There are 5 hidden switches. A switch that is on adds its own fixed numbers to the row, and there is some noise. The rows also spread widely along 2 directions, which tell nothing about the answers.
In the rows, 128 means zero.
Some rows, each with its switches (1 for on, 0 for off) after it:
[144 172 106 135  81 153 145 131 105 130 108 144  97 122 149 128 162 131
 117]	0 0 1 0 0
[156 119 117 146 107 173 135 132  99 125 157 146  72 163 115 105 150 127
  72]	0 0 1 0 1
[173 102  98 143  76 126 148 149  84 123 186 171 102 160 144  89 175 126
  87]	1 1 0 0 1
[175  61  95 132  90 210 150 171  68 165 234 188  97 189 135  89 150 109
  98]	1 1 1 1 1
[151 125 106 132  88 175 134 141  82 130 161 171  95 152 120  87 151 118
 115]	1 0 1 1 1
[174 120  84 142  72 161 163 169  78 161 157 172 125 143 180 110 173 129
 118]	1 1 1 0 0
[157 143 105 123  50 155 140 152  64 122 160 170 107 146 157  86 160 122
 128]	1 1 1 1 1
[158 123 119 142  99 168 133 130  99 121 149 145  72 160 119 104 149 133
  76]	0 0 1 0 1
[156 113 108 138  92 189 135 147  80 148 178 175  97 160 119  84 145 117
 108]	1 0 1 1 1
[151 124 111 125  75 121 142 130  99 101 170 153  83 151 143 112 160 126
  85]	0 1 0 0 1
[133 132  98 111  66 151 169 142  98 139 177 182 100 141 153 138 158 116
 143]	0 1 0 1 0
[168 119  87 138  70 126 166 155  89 148 168 182 123 139 165 117 180 126
 117]	1 1 0 0 0

New rows. What belongs after each?
[152 158  91 155  78 114 154 141  93 147 136 176 127 109 144 104 173 135
 125]	1 0 0 0 0
[160 148  90 119  65 134 168 140  91 105 110 153 101 136 167 122 180 134
 120]	1 1 1 0 0
[158 111 101 142 109 186 160 138 109 152 156 155  84 155 126 128 151 124
  90]	0 0 1 0 0
[156 131 115 143  92 166 130 135  97 121 148 144  77 157 123 100 149 129
  77]	0 0 1 0 1
[126 155 122 132  76 142 125 122  95 127 170 172  98 132 118 103 144 118
 116]	0 0 0 1 1
[148 148 110 153  85 128 124 137  97 139 168 161 102 130 135  94 151 128
  91]	0 0 0 0 1
[177 108 103 130  76 147 149 141  82 107 156 155  91 172 147  92 170 131
  84]	1 1 1 0 1
[134 148  89 134  80 140 156 139  87 148 162 191 121 117 130 114 160 120
 146]	1 0 0 1 0
[182  65  97 164 116 196 145 157  86 160 202 174  86 188 113  82 151 116
  63]	1 0 1 0 1
[150 134 104 136 100 175 158 133 108 133 132 148  82 144 129 133 157 130
  99]	0 0 1 0 0
[171 137 104 162  85 156 125 150  78 139 153 159 107 144 138  75 161 126
  91]	1 0 1 0 1
[174 107 101 152 102 169 140 145  84 135 160 159  93 158 119  82 161 125
  81]	1 0 1 0 1
[161 149 106 153  79 141 128 136  84 122 129 150 100 135 137  81 164 132
  95]	1 0 1 0 1
[161 130 111 137  67 121 143 136  94 115 174 158  92 145 152 105 158 128
  93]	0 1 0 0 1
[147 141 113 152  87 198 126 157  81 169 189 170 104 143 134  90 137 113
 109]	0 0 1 1 1
[138 149 111 125  54 140 132 145  83 138 188 174 109 135 156 101 152 118
 127]	0 1 0 1 1
[156 125 118 149 100 168 129 137  96 133 155 148  81 153 129 100 149 126
  79]	0 0 1 0 1
[168 101 112 163 109 191 131 152  93 159 188 157  88 170 130  94 145 119
  71]	0 0 1 0 1
[141 138 114 119  61 140 141 137  86 126 188 177 104 146 149 107 155 117
 125]	0 1 0 1 1
[158 129 102 151  86 116 134 129  89 123 156 166 104 139 122  84 168 127
  89]	1 0 0 0 1
[152 139 106 107  58 156 148 140  72 102 144 160  93 153 145  94 163 129
 125]	1 1 1 1 1
[194  91  92 154  78 175 138 178  71 164 199 173 110 172 166  77 164 125
  85]	1 1 1 0 1
[169 135 101 140  57 103 142 147  82 121 165 167 111 137 157  84 175 129
 102]	1 1 0 0 1
[149 145 115 151  86 128 128 127  99 124 160 159  94 138 123  99 155 125
  90]	0 0 0 0 1
[139 142 101 141  92 134 155 128 115 137 147 166 100 125 129 130 163 124
 107]	0 0 0 0 0
[161  83  88 116  79 202 174 159  83 155 189 189  98 172 146 123 159 112
 127]	1 1 1 1 0
[162  76 107 146 107 145 149 126  97 126 185 175  82 170  96  92 160 126
  72]	1 0 0 0 1
[171 114  88 152  99 174 156 151  93 157 152 168 106 143 136 110 166 126
 105]	1 0 1 0 0
[175 128 101 169  87 164 129 161  79 155 164 164 111 145 145  73 160 126
  89]	1 0 1 0 1
[172  99 109 140  82 177 140 163  85 143 185 153  91 174 155 104 150 124
  77]	0 1 1 0 1
[154 143 109 146  82 110 137 128  94 115 142 164  99 131 125  85 169 134
  97]	1 0 0 0 1
[155 144  89 150  86 124 154 144  95 149 146 180 126 114 141 106 172 129
 118]	1 0 0 0 0
[170 118  87 130  76 157 171 155  84 140 144 164 110 150 161 119 176 130
 110]	1 1 1 0 0
[181 118  96 151  69 157 140 169  73 141 173 163 110 159 167  81 166 124
  91]	1 1 1 0 1
[141 128  96 119  90 179 163 128  91 133 137 177  92 138 120 117 156 117
 135]	1 0 1 1 0
[165 150 110 144  59 152 125 164  77 143 158 150 107 146 177  89 160 121
  95]	0 1 1 0 1
[177 123  87 143  72 159 163 168  84 158 154 171 123 143 178 106 176 124
 119]	1 1 1 0 0
[130 153 118 128  77 147 134 120  98 119 168 172  89 138 114 108 148 119
 116]	0 0 0 1 1
[151 125 103 147 102 183 155 146 104 155 147 154  92 148 131 129 151 126
  98]	0 0 1 0 0
[149 129 106 134 104 173 157 127 109 128 130 151  80 145 126 138 155 130
  99]	0 0 1 0 0
[181  86 100 137  86 167 151 154  76 126 180 164  88 182 147  94 165 128
  81]	1 1 1 0 1
[153 108  97 136 103 134 169 124 106 126 149 175  96 147 116 121 171 126
 105]	1 0 0 0 0
[143 129  87 112  63 136 169 138  86 127 165 190 115 135 151 125 172 121
 145]	1 1 0 1 0
[176 111  99 158  96 169 134 155  83 149 166 164 102 153 132  80 159 124
  82]	1 0 1 0 1
[172 111 112 140  81 172 138 161  80 143 182 148  93 169 161 102 155 124
  84]	0 1 1 0 1
[189  85  95 156  82 178 141 175  72 160 208 168 110 176 157  78 167 124
  82]	1 1 1 0 1
[162 151 110 163  85 162 122 152  91 150 154 150 104 138 147  88 149 123
  93]	0 0 1 0 1
[173  91 103 146 105 172 145 140  90 127 163 157  82 172 110  86 157 128
  71]	1 0 1 0 1
[145 141 102 139  95 168 156 137 110 135 128 151  93 134 142 130 159 127
 105]	0 0 1 0 0
[167 138 110 134  69 158 137 149  87 122 157 144  87 155 160 104 157 129
  94]	0 1 1 0 1
[166 146 101 158  81 149 127 146  81 137 145 155 106 140 139  74 164 128
  92]	1 0 1 0 1
[152 128 105 127  56 130 147 144  72 125 187 186 110 144 144  88 163 118
 129]	1 1 0 1 1
[163 125  96 127  74 169 164 156  95 146 154 156  98 149 170 135 164 129
 111]	0 1 1 0 0
[166  92 105 151 106 135 144 132  95 126 179 174  86 162 105  91 162 129
  75]	1 0 0 0 1
[159 159 117 157  85 157 122 144  94 143 146 148 100 135 144  92 154 128
  92]	0 0 1 0 1
[130 168 116 148  71 145 119 146  84 161 188 175 118 116 139  89 142 114
 126]	0 0 0 1 1
[160 132 111 156  97 173 130 147  95 147 161 146  93 154 135  93 152 122
  80]	0 0 1 0 1
[185 109  97 147  75 157 140 159  77 136 172 164 103 162 159  84 170 123
  88]	1 1 1 0 1
[159 144  94 141  88 147 158 133  99 119 111 157  98 132 138 117 171 133
 115]	1 0 1 0 0
[159 134  90 121  63 103 168 131  96 107 130 172 108 132 155 127 183 134
 124]	1 1 0 0 0
[179 111  98 162  98 169 130 156  82 148 172 163 103 158 129  78 156 124
  83]	1 0 1 0 1
[132 155 100 117  52 140 160 144  88 142 172 181 112 124 163 133 159 117
 152]	0 1 0 1 0
[160 112 116 148 108 180 134 141  94 135 168 149  79 162 120 101 147 124
  75]	0 0 1 0 1
[167 102 103 128  72 182 145 163  64 146 199 181 103 168 147  91 159 114
 115]	1 1 1 1 1
[159 136 112 154  93 170 128 145  90 145 160 145  98 147 136  94 150 122
  86]	0 0 1 0 1
[169 121 101 149  91 159 134 146  87 125 148 160  95 152 130  85 162 132
  82]	1 0 1 0 1
[155 125  89 114  69 175 169 153  80 141 162 183 109 149 156 124 165 120
 137]	1 1 1 1 0
[166  90 102 153 104 143 145 138  91 137 189 176  98 160 109  85 158 125
  76]	1 0 0 0 1
